The same things were measured in two ways. Each way mixes the same 12 hidden numbers, adds some noise and spreads widely along 7 directions of its own, which tell nothing about the thing.
(in the rows, 128 means zero)
Some things both ways: the first way, then the second way.
[171 149 110 106 136  96 165  93 140 121 148 144 136 106 127 107 110 109
 142 111  93 117 180 133 145  93]
[126 152 114 146 159 146  56  83 133 150 150 139  70 159 129 166  49 126
 183 153 106]

[ 84 153 195 206 134 129 115 122 130 188  86 105 104 112 137 113 147 123
 116 152 165 122 106 168  97  97]
[101 171 116 165 120 147 102  87 111 185  92 106 120 161 156 139 101 142
 194 181 132]

[130 146 114 151 143 119 120 145 131 160 150 116 116 146 147 153 135 110
 132 122 108 136 118 145 135  99]
[137  96 140 128 164 143  99 148 156 160 161 150 165 119 100 137 109 173
 182 136  83]

[156 142  89 117 138 132 134 124 134 123 155 131 153 132 139 165 139 109
 128 134 114 120 125 123 147 126]
[143 102 135 152 103 121  88 125 103 111 154 134 142 146  97 127 124 135
 145 142 126]

[ 98 121 114 121 130 116  84 127  99 196 130 111  78 125 158 114 164 117
 124 117 156 116  75 150 101 104]
[153 102 130 103 142 106  95 130 141  77 151 153 114 146 133 112  88 188
 162  93  95]

[142 138 130 117 148 123 175 123 168 107 126 160 158 121 119 104 138 129
 138 122 118 114 148 141 109 106]
[117 146 105 104 148 131 155 111 126 129 125 170 155  59 127 152 167 140
 152 134 153]

[173 113 111  88 162  89 150 118 117 104 110 141 145 125  94 103  98 122
 164 103 133 104 111 129 156 155]
[152 132 117  66 136  98 152 128 115  55 124 107 121 106 127 111 125 138
  68  92 104]

[115 135 114 141 136 124 139 113 137 156 150 167 130 135 138 143 135 108
 105 137 128 118 145 150 114  97]
[168 127 135 135 127 129  92 129 101 109 162 163 114 128 110 154 129 174
 122 146 124]

[ 88 120 145 168 115 158  82 150  82 152 137  99 105 134 130 132 115 144
 101 130 126 146 120 105 154 148]
[153  97 126 136  71 116 108 164  92  80 132 126 137 128 128  84 175 179
 109 141 165]

[126 160 135 183 150 133 107 137 109 154 115 116 132 148 120 130 148 110
 114 162 162 129  99 154 148 122]
[120 153 152 123  97  67 116 124 116 118 120  99 123 112 110 112 149  55
  89 107 126]

[108  89 138 132  90 133 131 143 124 117 103 146 114 114 126 153 143 142
 135 169 144 140  95 139  75 122]
[129 127  90 101 131 126 104  89 111  94  90  96  74 164 152 111  82 172
 133 139  91]

[116 155 119 137 110 136 136 128 136 127 158 141 131 149 122 158 141 103
 109 124 148 125 124 133 130 134]
[136 107 167 148  82 109 103 113  92 142 154 145 142 153 131 155 166  98
 102 125 116]

[105 125 145 126 133 136 140 147 124  98 140 151 126 142 115 130 100 117
 126 153 123 123 168 122 118 134]
[139 110 114 140 129 174 110 107 104 155 130 161 128  98 147 169 170 192
 134 180 106]

[135 149 121 114 146 134 143 135 151 122 147 154 126 133 123 138 110  93
 135 116 121 112 140  99 118 128]
[156  97 125 100 139 140 159 138  60  82 116 156 133  74 127 151 191 211
 105 124  97]

[142 129 112 102 128 135 129 124 157 120 109 128 147 137 129 144 144 108
 123 128 145 132 108 113 118 150]
[118 124 106 163 113 123 145 114 103 125 116 102 143 141 145 120 163 155
 149 161 166]

[112 124 118 114 122 130 112 125 131 116 159 115 133 133 156 181 137 126
  93  96 128 168 115  93 160 175]
[147  92 154 177 129 115  98 125 127 132 176 163 171 166 154 129 155 234
 174 156 152]

[112 127 133 144 123 174 119 149 124 138 102 159 122 149 115 112 155 125
 116 128 161 126  93  85 133 132]
[121 135  84 130 117 114 135  93  92  83  62 142  95 127 202 147 113 179
 134 162 129]

[149 135 116  72 167 112 126  96 135 132 119 112 112 117 139 102 141  77
 122 105 116  85 140 138 149 136]
[151  92 110 144 107 114  99 125  61  90 155 162 127 106 108 120 168 139
 104 130 161]

[ 86 118 148 145 103 148 118 166 137 143 130 138 113 125 135 160 104 171
 131 118 107 157 137  82  95 110]
[123 120 127 104 120 154 165 145  64 124  98 151 158 123 176 203 130 126
 102 158 117]

[109 117 155 132 136 151 115 180 110 119 135 117 141 122 139  71  89 145
 169 146 117  76 166 101 102 142]
[143  95 118 177 113  91  71 117 106 102 146 157 124 173 133 139  83 122
 132 162 162]

[130 110 141 120 147 128 110 136 134 100 113  86 131 112 162 125 153 121
 114 158 101 149 140 141 135 145]
[122 111 133 174 117  77 112  87  87 105 142 139 128 143 147 149 166 100
 100 158 199]

[105 132  95 144 125 171  87 139 108 159 155 124 103 163 138 172 165 119
  71  85 125 166  84  89 184 137]
[163 123  93 146  73 105  69 153 126 111 125 130 115 132  78  60  96 120
 169  80  83]

[116 142 173 168 118 167 140 166 130  70  92 145 113 121  90 154 141 126
  90 152 123 144 106 111 140 140]
[129 121  90  63 160 133 156  95  68  64  95 137  97  83 175 142 174 227
  77 154 123]

[106 127 175 164 129 142 130 159 107  91 109 125 142 114 110 133 120 167
 134 161 143 124 121 124 126 148]
[108 181  54 145 120 109  68  48 131 108  85  76  71 180 145  57  41 154
 192 155 135]

[ 99 109 118 165 111 145 115 136 134 166 148 112 123 160 151 129 156 118
 102 141 121 168 127 164 117 106]
[ 98 140 130 141 140  71 115  99 170 150 128 122 155 141 167 156 116  82
 107 179 175]

[145  98 112 123 110 116 136  87 123 132 115 139 136 101 124 125 136 134
 108 132 127 156 118 135 131 125]
[122 150 131 131 133 137 110 129 165 148 154 113 129 153 140 161 107 123
 142 179 160]

[124 134 124  76 143 116 128 100 133 124 134 138 106 135 118 112 117  81
 113 109 142 112 147 121 132 154]
[129 138  98 146  75 143 153  86  62 131  89 110  98 115 144 132 209 116
 100 133 138]

[101 108 146 130 113 131 128 121 117 117 126 144 114 109 119 145 115 127
 101 139 130 140 134 123 121 141]
[144 130 110  33 178 155  97 157 160 122 142 153 132  71 119 123 109 229
 119 152  72]

[109 124 139 112 140 121 147 108 161 127 131 143 133 105 140 148 136 125
 118 131 130 129 127 134  85 124]
[126 170  59  86 129 156 161 107 119 112  70 109 128  66  94  63 160 213
 195 117 119]

[134 111 140 128 152 129 120 126 132 130 100 102 123  93 159 107 167 127
 137 153 122 128  98 140 111 120]
[132 109 117 159 132 107 107  83  97  80 127 149 111 150 151 143 115 167
 162 147 158]

[ 94  76 144 113  92 138 131 128 124 101 127 151 154  87 140 154 120 181
 122 158 136 148 129 102  82 157]
[136 153 109 105  81 124 115 131 122 105 104 111 114 142 109 100 118 134
 137 131 135]

Other things, the second way, with their names:
Z_121: [143 121 124 133  70 161 151 151 154 177 124 121 172 143  98 116 160 113
 171 114 118]
Z_984: [141 144 102 103 143  85 113  86 120  57 136 132  97 122 164 120 103 139
 104 106 125]
Z_18: [133 127 129 107 110 128  52 123 134 135 125 124 109 133 113  92  75 156
 163 121  45]
Z_100: [121 127 107  55 151 110 128 129 110  90 106 141 118  95 155 172  97 104
  50 148 101]
Z_957: [138 149  94 118  96 156 100  78 121 127  95 113 108 145 105 124  89 137
 153 150  81]
Z_311: [ 96 148  95  69 103 116 142 105 111 120  80  91 104 126 141 102 127  80
 107 108 113]
Z_964: [143 109 177  73 131 104 130 151  84  56 153 169 156 114 162 197 132 151
  48 151 136]
Z_594: [111 160 127 124 100 141 158 114 140 163 109  77 128 129 129 130 165  82
 136 124 126]
Z_772: [122 161  84 161  96 116 143  89 109 103 114 129 125 117 128 127 140  75
 158 126 189]
Z_143: [126 163  97  90 152 118 167 126 141 115 114 119 145  90 128 138 138 120
 110 137 154]
Z_455: [102 138 116 108 144 108 150 146 150 171 125  83 180 121  88 125 121  48
 120 133 142]
Z_904: [144 110 123 155 123  74  75 156 120 100 158 136 145 155 136 110  77 122
 127 130 133]
Z_716: [157 118 140 148 118  69  99 131 102  89 153 171 129 131 142 146 130 140
  97 124 141]
Z_750: [137 114 151 125 105 114 140 138  88  98 121 170 140  89 155 175 173 135
 104 126 120]
Z_140: [127 149 100 133 117 127 132 108  61  95 106 124  90 148 146 146 113 133
 137 138 153]
Z_325: [109 171  63  83 102 134 132  65 130 101  87  85  95 142 157  97  95 106
 135 119 111]
Z_27: [132 128 135 121 152 145  77  83 111 140 156 177 127 183 154 193  36 159
 171 152  78]
Z_429: [168  98 148 192  79  88 131 117  52  95 129 150 129 158 141 178 177 113
  63 145 157]
Z_80: [132 107 133  98  85 160  98 140 198 161 136 158 146 102  99 111 143 139
 182 118  87]
Z_40: [139 145 117 106 135  74 103 108 113  61 112 122  94 155 157 111  62 142
 115 105 113]
Z_505: [124 116 116 187  95 134 112  50  92 130 126 117  97 210 151 119 143 174
 192 149 166]
Z_293: [161 105 189 102 103 126 116 153  88  81 135 211 143 104 143 196 140 182
 114 130 100]
Z_318: [128 138 137  94 161 124 103 166 132 150 156 162 153  93 102 181  95  88
 114 148 116]
Z_586: [143 110 165 118 155 120 110 149 140 152 198 166 183 120 109 156 150 150
 123 137 135]
Z_261: [137 133 150  97  89  83 119 129 139 136 111 112 145 103  69  81 143  76
 110  61  58]
Z_249: [133 114 123 133  86 100 133 164  96  83 117 104 142  99 132  50 199 174
 141 106 165]
Z_390: [152 152  87 181  92 161  92  91  95 122 123 102  91 206 112  89  90 205
 227 146 138]
Z_162: [141 118 140 161 115 165  72 137 172 202 167 151 127 157  84 143 105 132
 204 141 104]
Z_407: [126 137 114 104 107 124  99 123 173 153 133 133 136 115  85 114  97  73
 164  94  79]
Z_128: [103 173 101  98 127  95 152 124 146 133 114 117 139 108 127 127 108  35
 121 106 160]
Z_658: [131 131  98 131  80 143 174 148 136 137 104 123 191  69  90  75 231 157
 158 147 199]
Z_869: [131 118  77  93 164 120 121 141 127 112 147  93 129 125 116  76 127 163
 110 143 158]
Z_780: [142 100 152  97 107 124 153 153 119 137 138 139 172 122 105 178 145  66
  74 110  88]
Z_778: [143 110 111 139  89 163 131 146  77 141  72 136 123  87  95 119 175 180
 174 124  76]
Z_275: [153 120 116  76 124 156 111 133 138 103 142 179 148 111 129 142  98 181
 149 123  79]
Z_461: [138 124 119 132 145 138  91 173 118 151 139 113 127 118  89 112  95 134
 163 129  99]
Z_556: [142 154 130 137 100 145  65  99 138 153 119 113  83 192 118 100  90 193
 191 148 101]
Z_708: [156 124  89 139 114 111 120  96 114  59 117 109  77 122 154  81 150 192
 137 103 115]
Z_705: [143  94 150 151 148 106 113 150 139 155 197 158 182 105 111 143 168 109
 108 125 141]
Z_132: [122 109 153 104 132 128  99 163 117 140 146 138 151 155 149 157  85 123
 127 150 112]
Z_166: [135 155  92 128  64 144  82  86  92  96 103  96  84 150 100  83 106 124
 159 125 115]
Z_636: [147 135  87 208  75  98 132 123  97 110  97 113 122 101  98  57 192 132
 177 105 183]
Z_468: [143 106 120  89 124 144 134 174 130 117 136 129 138  54 118 119 195 168
 102 130 105]
Z_724: [124 124 107 105 150 112  69 170 139 138 141 159 131  92 123 102  83 140
 161 124 111]
Z_703: [ 84 124 150 119 105 136 160 134 113 171 111 122 153  78 144 176 209  61
 109 152 143]
Z_25: [113 158 130 108 128 111 148 117 124 130 128 121 128 105 131 154 149  61
 108 116 158]
Z_529: [121 165 107  83 110  98 129 117  62  83  90 120 118  79 136 102 142 119
  89 109 115]
Z_922: [142 119  81  82 150 110 134 146 100 105 117 155 142  71 128 148 121 104
  69 122  98]
Z_573: [131 162  95 146 119 112  74 102 124 144 146 121 107 140 118 107 107 120
 147 146 141]
Z_849: [129 116 140  52 124 122 118 152 173 121 141 120 143  93  90 105 120  89
 121  74  66]
Z_805: [131 128 140 115 112  70  83  86 132  97 125 142 104 193 142 153  56  95
 103 137 119]
Z_784: [160 134 112  95 143 100 121 149 122  92 126 166 138  75 119 116 133 182
 100 129 127]
Z_685: [ 94 156  91 128 133 150 195 116 126 168  68 110 175  54 125 100 227 172
 187 154 178]
Z_885: [126 128 112 118 124 118 145 147  95  99 105 130 149  75 126 131 166 156
 116 162 153]
Z_701: [112 144 105 106 139 186 102 142 152 184 112 134 132  81 103 134 132 168
 191 176 103]
Z_354: [157 144  75 141 156 101  70  83 132 102 128 112  83 179 103  66  56 220
 185 124 102]
Z_536: [156 105 140 151 110 154  61 133 138 144 184 117 105 178  97 147  95 121
 143 146 100]
Z_888: [132 148  88 114 112 138  98  82  90  88 124 114  65 152 142 114  89 136
 150 108 105]
Z_466: [135 120 124 143 109 135 114 145 142 129 126 137 129 140 138 111 131 190
 194 133 133]
Z_352: [128 149  90  91 131 125  89 141 167 147  81 131 125  74  99  44 115 206
 191 121  82]
Z_846: [148 115 142  78  93  88 116 123  44  32  93 164 118 101 167 116 161 216
  73 125 118]
Z_966: [145 119 125  92 147 107 141 111  91  83 147 114 109 144 154 170 137 131
  37 144 134]
Z_39: [148 111 109 115  83 138  73 133  91 105 106 122  73 110  75  81 121 120
 142  84  70]
Z_86: [132 135 117 137 129 123 120 139 126 158  99 149 151  85 108 125 135 144
 153 135 101]
Z_449: [105 156  99  86 159  85  90  79 131  95  99 125  90 173 168 144   4 109
 134 128  91]
Z_52: [125 152 111 133 112 112 107 112 167 154 117 128 141 163 116 114  76 116
 179 139 135]
Z_654: [128 159  60 136 117 124 163  57  76  87  94 105 108 168 174 130 115 133
 123 140 170]
Z_719: [124 120 157  74 100 128 122 141 124 124 117 111 145 137 137 146 113 105
  84 125  68]
Z_831: [138 140  89 122 133 119 104  82  48  79 115 131  93 155 193 140 104 181
  95 152 120]
Z_370: [113  98 120 100 119 138 140 174 126 152 118 124 169  80 130 124 171 109
 118 131 114]
Z_298: [ 94 157 107 107 153 104  98  73 153 149 102 141 140 144 165 160  40  81
 145 148  98]
Z_176: [169  79 113 115 100 134 136 187 101  81 101 170 128  62 120  89 198 248
 149 107 107]
Z_379: [140 133 115 184 108 119 126 116 108 129 129 116 122 152 148 129 143 139
 160 133 153]
Z_671: [144 116 160 134 154 148  81 156 120 151 169 145 128 127 108 162 100 151
 151 139  84]
Z_402: [ 94 176  95 150 144 107 126 107 186 179  98  53 154 126 110  58 118 130
 204 145 139]
Z_898: [176  93 108 177 112 102  69 136 124  88 174 128 108 146  79  88 109 137
 144 115 132]
Z_534: [104 177  91 109 108 107 122 114 154 120  67  74 111 136 144  54  96 144
 189 118 130]
Z_142: [119 132 137 117 125 103 127 109 103 124  99 109  95 137 155 121 150 151
 116 120 111]
Z_303: [ 93 138 126 109 121 110 138 105  92 139  88 152 145 135 169 181 122 100
 113 172 162]
Z_664: [124  96 133 118 136 123 124 166 138 157 111 160 168 103 143 143 132 147
 133 155 116]
Z_187: [133 101 157  86 122  58 128 140 108  64 171 160 168 146 140 147 124  93
  55 121 185]
Z_972: [129 108 105 125  92 127 145 114 103  90 107 102 105 161 151 136 153 135
 105 156 165]
Z_776: [124 124 101 120 114 124 132 112 120 131  98 156 161 119 157 123 134 176
 155 145 124]
Z_762: [144 107 138 111 149 172  85 171 185 173 172 130 150 118  68 125 104 159
 203 118  67]
Z_214: [136 106 128  70 120 119 122 162 111  98 140 154 135  67 121 126 156 128
  89 102 100]
Z_194: [148 130 127 154  97 159 149 135  83 149 122 154 120 122 121 171 178 129
 137 135 142]
Z_787: [116 134 161 101 151 132 118 133 129 149 151 155 132  99 127 205 127  84
 115 139 106]
Z_829: [145 120  63 140 133 104 130 108 120  77 111 126  73 100 141  63 170 199
 157 100 157]
Z_328: [148 124  79 164 143 126 105 113 123 109  94  93  92 135 115  60 104 223
 207 120  96]
Z_812: [108 159 144  86 115 135 131 109  87 109 101 126 100 124 163 135 138 164
 153 119 123]
Z_539: [106 101 139  64 145 101 124 157 150 116 123 117 159  83 124 106 141 129
 107 123 104]
Z_258: [156  78 149 149 144 120  78 165 120 142 193 149 182 157 124 124 115 195
 146 143 103]
Z_42: [125 106 145  97  81 124 126 153 112 137  95 164 167  70  81 149 160  76
 110 127 102]
Z_85: [143 108 161 155 106  91 128 174  61  90 161 115 125  95 103 125 224 126
  84 131 196]
Z_819: [110 158  77 149 101 125 168 123 123 128  98  87 135  92 129  59 203 134
 173 127 210]
Z_533: [136 135 121 127 135 143 118 138 112 152 147 136 167 160 132 148  95 157
 153 155 126]
Z_433: [135 146 135 132 130 106 128 117  79  81 109 113  84 123 147 158 135 150
 108 139 120]
Z_344: [128 145  93 122 136 112 164 120 112 115  93 115 143  84 142 108 177 167
 117 143 154]
Z_693: [124 143 141  96  69 124 147  96 140 122 112 139 134 124 140 152 149  69
 117 100 107]
Z_970: [121 144 111 141 137 142  98 122 134 146 143 103 128  96 102 126 134 112
 151 155 125]

Some of these things the first way, each followed by its name:
[120  88 126 114  88 117 147 144 133  97 124 144 167 116 120 164 104 178
 165 171 141 148 125 120  76 147] => Z_719
[ 96 176 147 159 146 152  93 132 105 136 146 111  96 138 118 133 131 102
  61 102 129 131 133 110 187 146] => Z_573
[130 147 150 119 152 127 130 127 138  94 113 120 150 121 121 154 113 141
 126 137 131 138 146  94 149 157] => Z_529
[146 139  98 115 123 122 107 132 106 148 142 103 109 139 130 122 118 100
 147 122 127 120 125 122 146 133] => Z_539
[116 140 138 171 135 110 110 113 117 202 111 107  95 131 149 108 172  97
 104 130 134 101 106 211 122  72] => Z_162
[153 139 148 172 150 107 135 112 143 147  78  82 124 111 126 106 166 131
 106 119  91 160 113 187 162  88] => Z_25
[125  94  82  60 107 103 115  87  97 142 164 153  93 102 139 134 113 100
 122 131 143 127 121 112 106 142] => Z_536
[138 144 125 110 148  97 114 116 108 147 138 132 113 103 139 118  89 114
 152 132 134 111 148 100 123 129] => Z_671
[117 149 146 128 131 128 136 121 153 126 132 109 120 141 112 147 112 121
 104  85 103 151 155 115 154 136] => Z_831
[127 118 121 114 117 133 140 136 172 128 111 123 128 158 127 103 155 110
 112 116 113 146 138 153 109 113] => Z_829
[122 137 104  84 123  94 125 113 109 163 153 152  75 145 108 115  87  78
 132  83 131  80 146 136 127 115] => Z_869
[115  75 135  82 137 112 121  96 127 134 116 142 155  69 185 110 133 160
 157 168 155 117 127 103  67 145] => Z_293
[131 127 108  96  98  97 145  99 155 159 128 157 127 147 136 138 137  87
 142 139 176 111 128 155  75 119] => Z_142
[136 149 137 129 135 108 121 127 131 124 133  82 119 116 151 142 154 116
 108 104 103 120 127 163 153 129] => Z_505
[104 105 121 129 133 137 137 122 112 132 147 171 129 131 125 140 131 128
 113 125 142 121 110 124 125 133] => Z_658
[108 108 141 101 130 136  81 119  88 116 133  99  78  55 147 117 117 127
 105 122 122 160  91  61 132 182] => Z_762
[161 160 157 119 145  86 136  75 147 148  67 100 140  81 127 101 149 121
 140 123 159  99 114 158 129 125] => Z_812
[123  93 135 107 149 142  91 131 108 114 135  90 129  90 183 129 134 134
 125 152  94 132 139  98 138 159] => Z_42
[128  74  97  35 136  79 117  84 145 136 133  83 152 102 176 104 143 147
 143 123 119 138 145 166  90 148] => Z_693
[122 120 126  99 113 124 130 148 128 119 129 144 137 116 137 124 119 154
 160 130 136 106 132 102  92 131] => Z_449
[106 133 174 151 134 127 144 145 138 126 110 147 127 111 118  92 100 142
 132 121 122 109 154 118 104 119] => Z_194
[128 111 126 109 152 107 120 127 122 108 124 119 145 128 146 160 143 115
 137 151 156 128  92 142 127 170] => Z_261
[154 149 108 131 142 106 124 101 153 162 138  95 127 118 157 117 139 105
 118 126  86 149 166 161 132  84] => Z_787
[130 129 140 142 134 116 132  98 156 166  73 128 125 118 130 164 181 118
 102 110 155 126  57 161 119 113] => Z_533
[110 124 109 153 125 151 146 147 128 145 172 183 131 167 125 134 112 105
 129 121 133 122 141 114 120 114] => Z_429
[123 133 122 118  99  99 136 128 131 175 147 124 131 128 136 109  79 143
 182 109 122 100 172 131  89  98] => Z_132
[141 107 111  77 129  97 106  78 166 174 118  56 136 106 179  92 136 116
 127  82  99 144 156 140 122 139] => Z_466
[107 124 134 128 134 126 109 147  97 139 148 130 128 123 146 127 119 144
 120  99 132 103 125 104 149 147] => Z_52
[ 95 119 185 191 141 164 119 176 121  93  94 126 124 134 106 146 130 150
  92 144 121 175 101  98 156 155] => Z_344
[113 116 126 123 120 111 138 125 136 145 105 158 133 148 116 132 139 143
 135 142 156 138 118 152  96 102] => Z_819
[127 143 121 143 122 136 128 102 113 150 155 141  99 114 131 135 119 101
 103 121 106 136 153 113 148 105] => Z_701
[142 140 123 155 157 125 157 126 141 163  95 156 142 140 107  86 169 134
 141 129 146  99  99 185 111  65] => Z_772
[113 126 135 143 141 126 130 157 133 120 125 131 123 157 123 135 134 119
 127 139 130 141 117 152 122 124] => Z_705
[109  89 141 124 121 144  94 146  95  92 123  77 130 101 146 109 147 162
 108 139 110 154 116 122 149 171] => Z_80
[133 146 149 104 147 113 121 120 138 141  80 136 122 100 129 100 128 126
 140 136 153  80 124 117  99 122] => Z_140
[100  92 149 123 153 126 112 133 126 127 115 127 137 130 154 123 124 137
 115 141 119 136 142 123 122 147] => Z_784
[127 102 106 118 137 135 127 154 128 123 124 143 143 148 132 126 135 127
 147 171 134 121 116 143  93 123] => Z_898
[123 103 130 123 143 142 107 115 161 148  96  96 145 113 165 132 151 122
 118 167 117 156 131 134  94 124] => Z_885
[149  62 104  32 126  90 120  89 119  89 102 109 131  69 146 128 140 139
 144 136 136 154  87 114 106 184] => Z_849
[121 114 109 120 108 142 139 128 149 129 129 145 136 150 106 120 118 112
 129 154 136 149 141 131  92 125] => Z_468
[170 126 126 116 131 120 155 121 141  92 125 121 138 100 109 130 106 115
 138  88  96 136 119  97 158 156] => Z_455
[147 133 144 166 117 138 151 129 167  98  90 123 173 105 130 202 169 165
  90 133 108 160  96 142 142 123] => Z_390
[127 119 108 115 108 143 111 119  97 158 121 144  87 118 109  93 143  93
 113 110 153  98  84 119 128 129] => Z_972
[113  99 153 128 119 138 132 128 140 109 106 150 132  83 142 135 126 152
 122 165 121 152 131  99  86 124] => Z_318
[ 98 131 123 138 106 116 123 147 122 169 165 153 106 138 144 156  76 137
 152 139 113 143 173 104  85  88] => Z_461
[123 132 115 151 105 133 130 121 146 165 128 121 142 153 121 144 137 135
 132 126 143 165 118 136 120 112] => Z_249
[136 128 138 150 131 133 142 124 120 109 133 146 147 144 122 153 124 126
 117 115 126 132 136 111 180 149] => Z_352
[ 94  83 157 123 130 149  99 162 100  96  84 134 104  96 127 145 151 150
 115 154 158 142  46  94  99 173] => Z_780
[125 125 134 137 139 115 111 129 109 165 103 104 117 115 140  97 160 130
 128 115 141  83  89 169 127 113] => Z_187
[144 105 131 150 139 114 126 107 142 157  85  97 154 103 149 123 158 147
 138 162 119 139 109 177 105  99] => Z_964
